There are 8 hidden switches. A switch that is on adds its own fixed numbers to the row, and there is some noise. The rows also spread widely along 10 directions, which tell nothing about the answers.
Some rows, each with its switches (1 for on, 0 for off) after it:
[ -7   5 -14  27   4  -2  31  17   8  15 -17 -11  -7  22   7   4   0  -7
   1   5  -1]
1 1 0 0 1 0 0 0
[ 21 -14   3  24  -4  -6  23  13   5  17  30   3  16   2  12 -18 -19 -10
  34  10  -2]
0 1 0 0 1 1 0 0
[ -1 -10  16  -9  -3  -1 -16   0  -3  14  43  13   2  -4  18 -25 -16  21
  -8  18 -17]
0 1 1 1 0 0 0 0
[ -5  12   2   2   8   6  21 -10  11  29   5  -2 -11   2  12   0   1  -3
  -9  -4 -20]
0 1 0 1 1 1 1 0
[ -3  -2   1 -11 -15  12   3  -8   3  25  20  -8  -6   4  25  -7   2  17
 -28   1  -8]
1 1 1 1 0 0 1 0
[ -8   7 -19  -1  -6   7   5  -2   3   7 -18   7  -8  -4 -12 -14 -16   3
 -22   0  -4]
0 0 0 0 0 0 0 0
[ 29 -21 -10  10 -32   4   3  10   4  14  12   6  15 -10  -7 -34 -26   7
  -7  10  11]
1 1 0 0 1 0 0 0
[ 11 -13 -27   7 -29   6  16   3  -1  20  -8  -5 -13  -5  -4 -23 -11   0
  -3  -1  -3]
0 0 1 0 1 0 1 1
[ 13 -26  -1  -4   1   0   9   1   1  10   0  -8  -6   0  19  -1 -12   7
 -26   9   0]
0 0 1 1 1 0 1 0
[  5  -3  -1  12 -13  11  25  10  21   9  -7 -13   1  11  12  12   2   0
 -29   3  15]
0 1 1 1 0 0 0 0
[-18  -3  -8  -1  -4   1  22  -7  -7  18  34  19  24   2  -1 -24 -25  -6
   3  -5   4]
1 0 0 1 0 1 0 0
[ 10  -8   2  22  10 -12   9   6   9   7 -21   7 -18 -16 -20  -2  -4 -14
  13  -7  -3]
1 0 0 0 0 0 0 0
[ -1   1  33  23  23  -2  24  15  35   9   0  22  11  -9 -21   2 -19 -17
 -23  11   7]
0 1 0 0 0 1 0 1
[  5 -20  -2  -2  -3  -4  20 -22  -7  16  13   4   4   3   0  -5  10  -4
  -3 -16   8]
1 1 1 1 1 0 0 1
[ 17 -10 -23   4 -13 -30 -14 -11  -6   4 -26  -2 -40  18   6 -14  16  18
 -13  14 -27]
1 1 1 1 1 0 0 1
[  8  -3 -31   9  18   6  42 -11  13  10 -19   0  15   9  20   6 -32 -23
 -30   3   2]
0 1 1 1 1 0 0 0
[ 13  -8 -34   5 -15  -2  16  -9  -9  10   1   2   4   7   8 -25 -18  -2
   2   3  -7]
0 1 1 0 1 0 0 0
[ -5 -23 -14  -6 -31   4  17   3  -8  13  -4   5   3   2 -19 -21  -9   9
 -27 -10  21]
1 0 0 0 0 1 1 1
[ 21   4 -17  16 -16  -4   9  -6  10  13   9  -8  -5   9  24 -11   3  -3
  11   6 -16]
0 1 1 0 0 0 0 1
[ -4  -9  10  -9  -3  14   6   8   4  20   2   1  -4 -11   3  -5 -12  13
 -27   0   5]
1 0 1 0 0 1 0 0
[ -6  -2 -11  10 -18   7  18   9   7  14 -19  -6 -12   7 -11  -4   2   2
 -24  -6  10]
1 1 0 0 0 0 1 0
[ -7  -3  -5  -4 -21   6   3  11   7  11   2   4  -5   5   2 -17 -17  18
 -37  16   0]
0 0 1 1 0 1 0 0

New rows. What belongs after each?
[ -2  14  -6   2 -22  11  13   1  10  24   0 -12 -13   9  13  -4  10  12
 -17  -1  -7]
1 1 1 0 0 1 0 0
[-17   7 -19  -9   8   3  19 -25  -3  16 -20   2 -15  10   3   1   5  -1
 -40 -13 -11]
1 1 1 0 0 0 1 1
[ 13   0 -21  12   5 -14  13 -11   7   3   0  11   9  10  10 -16 -23 -10
 -11  15 -15]
0 1 0 1 1 0 0 0
[-15  11  -7 -12 -10  13   9  -9   0  17  -5   0  -3   3  -3  -5   0  12
 -32 -10   2]
1 0 0 0 0 1 0 0
[ 12  -8  -3  26 -20 -13   7  21  10  13 -12 -12 -31  12  -1  -8  10   8
   5  12 -11]
0 1 0 1 1 0 1 0
[-21  -2  14  11  19   8  35  16  17  35  -1  -1 -10  -2   7   5 -14  -8
 -19   2  -5]
1 0 1 1 1 1 1 1
[  6  -6   4  -1 -13  -2  11 -22   9   4  12   7   5   7  -4  -1  13  -1
 -24  -6   8]
0 1 1 1 0 0 0 1
[-7  8 -1 10 -5 -1  5  9  7 11  3  1 -2  8  4 -9 -6  5 -9 10 -4]
1 0 0 0 0 0 0 0
[-21  15 -10  -1  15  12  35 -15   8  24  -4  -4   2  12  14  14   0  -9
 -19 -18  -2]
1 1 0 1 0 1 0 0
[ 11 -19 -10  18 -27 -18   8   8  -8  10  17  -5  -7  20   8 -19   8   9
  17  11  -1]
1 1 1 1 1 0 0 0
[ 26   6 -15  13 -33   6   9  -9  17  15  -4  -9  -9  -2  -1 -10   7   0
  -7  -4  -2]
0 1 0 1 1 0 0 0
[ -5  11  -1  16   5 -15   4   4   3  14 -16   6 -39   0 -11  -9  10  -1
  17   1 -29]
0 1 1 0 0 1 0 0
[ 16 -10 -17  -4 -19 -12   9 -19  -4   8   9  10  12  13   1 -21  -8   5
 -21   4   2]
1 1 0 1 1 1 0 0
[ -5  15 -33   6 -32  13  20 -12   6  31   4   0  -1   3  -2 -28  -9  -1
  -5  -8  -9]
1 1 0 1 1 0 0 1
[  0   7  -4   8 -21  -2   0  -2   3  14   5   4 -12   5  -5 -18   7   8
  -6   5  -8]
1 1 1 0 0 0 0 0
[ 26 -12   2  -5 -20  -8 -13 -17  -1   7  17   1  -7  -7   8 -17   7  11
  -2   0 -12]
0 0 0 0 0 0 1 1
[ 10 -23   8  -1   0  -1   6   2   0  10 -12  -9 -18   3   7   9  10  10
 -27  -2   7]
1 1 1 0 0 0 1 0
[  9 -26  -9   0 -24  -7   5  -3  -5   2   0  10   1   3 -12 -17  -7   7
 -25   1  16]
1 1 1 1 0 0 0 0
[ -2   5   0   3 -44  -2   3   7  -1  12  16  -7   1  24  -6 -19  15  24
 -18  11   9]
1 0 0 0 1 1 0 0
[  9   1   0   5 -17  17  -2   2   4  35  -1 -14 -37 -20   3 -13  12  15
  18 -11 -22]
0 1 1 0 1 0 0 1
[ -5 -13  12   0   8   7   7  12   8  16  -3  -5 -15   2  13   3  -3  13
 -29   7  -5]
0 1 1 0 0 0 1 1
[  9  -2   0   7  -5 -13 -16   2  -3  10  -6   3 -28  -3  -3 -16   6  15
   8   4 -21]
1 1 0 0 0 0 0 0
[  7 -25  -7  -4 -12  -4  14 -13  -6  -4   5   5  13   9  -7  -4  -1   2
 -19 -10  21]
0 1 0 1 0 0 0 0
[  9 -21  23  11 -17  -2   0  15  11   8  13   4  -8  -6 -11  -8   4  10
  -7   7  12]
0 1 1 1 0 0 0 0
[ 14 -13   1  24 -10 -30  10   9   1   5 -10  -1 -27  17  -1  -5  20   0
  13   8 -11]
1 1 1 0 0 1 1 0
[ 13 -12 -33  20 -13  -7  26   8   3   8 -10 -19  -1  23  27   3  -4  -6
   7  -1   5]
1 1 0 1 0 0 0 0
[-14   2 -36   6 -14   8  24  -4  -4  15 -10   6  -2   5  -7 -21 -17  -6
  -8  -6  -2]
0 1 1 0 0 0 0 1
[-10  -6  17  14 -12   2   9  20  15  22   3  -3 -17   1  -9  -6   5  11
 -15  10   4]
1 0 1 1 1 0 0 1
[ 11 -19   0  14 -17  -2  17   4  -5   9  13  -3   5   6  -9  -9   7   0
  19  -6  14]
0 1 0 0 1 0 0 0
[-26   7   9   8 -21  12  13  17   0  30   7  -7 -24   4 -12 -12  14  13
  -4   0  -2]
1 0 1 0 1 0 1 0
[ 12 -20   2  22 -21  13  35  22  17  19  -3 -28  -9   7  17  17  11  -6
   0  -9  21]
0 1 1 1 0 0 1 0
[ 10   7 -17  -1  -6  -3  10 -26   1  13  16   6   5   7  16 -16  -7  -4
  -8   5 -18]
0 1 1 1 1 0 0 0
[  7 -14 -11   2 -12 -13   4  -8 -11   3  19   5   6  11   5 -18  -5   5
   6   6  -2]
0 0 0 1 1 0 0 0
[ 15   1 -14  13 -17   1  28 -11  15   5 -13   7   5  -5 -16  -6  -6 -20
 -12  -8  10]
0 0 1 0 0 1 0 0
[  5  -7  14  24 -31 -31  -2  17   9  -7  20  16   0  19 -22 -24   4   8
   4  26   5]
0 0 0 1 0 1 0 0
[ -3  -1   6  13  -4  -8  16   3   7  23  -2  11 -13   0 -18 -17  -1   0
  -9   3 -10]
1 1 0 0 1 1 1 1
[  6   3 -13  16 -11 -14   7   8   9  11  -2  16  -7   6  -9 -30 -24   2
  -8  22 -18]
0 1 0 1 1 1 0 0
[ 15 -25 -15  -7   6 -10  11 -23  -9  -3  12  16  18   1  10 -13 -23  -7
 -15   1   3]
0 1 1 1 0 0 0 0
[ 11  -2 -19  21 -31  -4  28   4   6  23  13  -2  -1   8   0 -22  -6 -10
  20   0  -6]
0 1 0 1 1 1 1 0
[ 11   1  -8   7 -18  -2   9 -15   9  12  -1   4  -7  -1  -5  -9   6  -5
 -13  -5  -1]
1 1 1 1 0 0 0 0
[ 12 -34 -12 -11 -22   1   6  -6 -13  13   8   2  -7 -13  -1 -19  -8  12
   1 -14   7]
0 0 1 1 0 1 0 1
[  5  -8   4  10 -13  11  17  19  16  20 -14 -15 -21   0   3   5   8  10
 -14  -3   4]
0 1 1 0 0 1 0 1
[-10 -16  -8 -10  -4  13  20  -5   1  12   8  14  15  -3  -1 -16 -30  -1
 -43   2  10]
0 1 1 1 0 0 1 0
[ 22  -8 -25  17 -30  -8  18  -2   9  -4 -10 -11   6  20   4  -3   8  -5
  -6   0  14]
0 0 0 0 0 0 0 1
[ 16  -6 -30   6  -9   3   6 -11  -1  26  -4  -7 -17 -11  21 -15  -8  -1
  18 -14 -22]
1 1 0 1 0 0 0 1
[  6   4  -4   6   9  -1  15  -7  10   5  -2   4   8  13  13  -3 -12  -1
 -31  18  -6]
0 1 1 0 1 0 0 0
[ 34  -9   4  12  -3  -8  -5  -2  17   5 -29  -9 -28  -8   4   9  14   4
 -18   1  -6]
1 1 1 0 0 0 0 0
[ -1  28   1  18 -18   9  15   9  36  23  -8 -10 -15   8   8  -2   0   0
 -37  22 -14]
0 0 1 1 1 0 1 0
[  5 -17   2  -1 -11  -9   2   0  -9   1  11   2   0  16   4 -13   4  15
 -15  13   3]
0 1 1 0 1 0 0 0
[ 12 -20  -3   4 -16   5  15  14  -1  27   0  -5 -11  -5   5 -19 -14   9
  -9   4  -1]
1 1 1 0 1 1 1 0
[ 18  -9 -10   7 -42 -14  -6 -10   7   8  12  28   6  -3 -29 -48 -17   6
 -28  20   0]
1 1 1 1 1 0 0 1
[ 42 -32  -1   7 -30   7 -15  19  10  18   1 -11 -14 -24  11 -18 -15  20
  -2   4   3]
1 1 0 1 0 0 0 0
[ 14 -26  14  -9 -16   5  -7  -2   7   9  12   2  -3 -10   2  -9  -1  19
 -29   1   8]
0 1 1 1 0 0 0 1
[ -1  -2 -19 -15 -14   2  14 -22  -9  15  13  -2   8  14  20 -10   1   8
 -19  -7  -1]
1 0 1 0 0 1 0 1
[ -1   0 -13  -1 -11 -14  15 -22   2   9   7  14  -4  14   1 -16   2  -5
 -18   1 -14]
0 1 1 1 0 1 1 1
[ -8   6 -21   7 -20  -1  22   2   5  10  18 -10  22  45  33  -9  -3   7
 -33  18   4]
1 1 0 0 0 0 1 1
[  5  -3   7 -13 -17   5 -12 -14  -5  21  31   4  -7  -5  10 -23   0  22
  -9   7 -17]
0 1 1 1 1 0 0 0
[  6  14   3  11   8  12  25  -6  20  21   2  -2   3  -6   9   6  -5 -14
   0 -10  -6]
0 1 0 0 0 1 0 0
[  1   0   7   5  -6  11  27   3  14  16  -7  -6  -1   2  -5   6   2  -2
 -24  -3  12]
0 0 1 0 1 1 0 0
[  6  16 -26  -4 -14   9  17 -31   2  10   5   1   8   8  12  -8   1  -7
 -17  -9  -7]
0 1 1 0 0 0 0 0
[-10  14 -13   7 -26 -10   3  -4   6  16   1  18 -14   8 -17 -30  -4   5
 -19  11 -15]
1 1 1 1 0 1 0 0
[-31 -13 -19   2   9  -8  29   0 -17   2 -20   0 -12  29  -6   3   6   0
 -18 -11   5]
0 1 0 0 0 0 1 1
[ -5 -18   2  18  -2   0  28  23   0  25  -1  -8 -14   4   0  -6  -3   1
  15  -3  -1]
0 1 0 0 1 1 1 1
[-14   2  10  22 -21  -5  12  25  11  10  -4 -15 -24  19  -7   2  26  10
   2   6   2]
0 0 0 0 0 0 1 1
[ 11  19  -4  -9  17  16  15 -29  11  31  18  10   8 -18  21 -12 -21 -10
 -10  -4 -28]
0 1 1 0 1 1 0 0
[ 21 -10 -21  -4 -32   2  10  -8  14  13  -9  -2  -6   3   8 -16 -10   6
 -43   5  -2]
0 1 1 1 0 1 1 1
[-26  12 -25   5  -9   2  31 -10  -4   7  15   1  17  33  11  -5  -3  -5
 -10  -3   3]
0 1 0 1 0 0 0 0
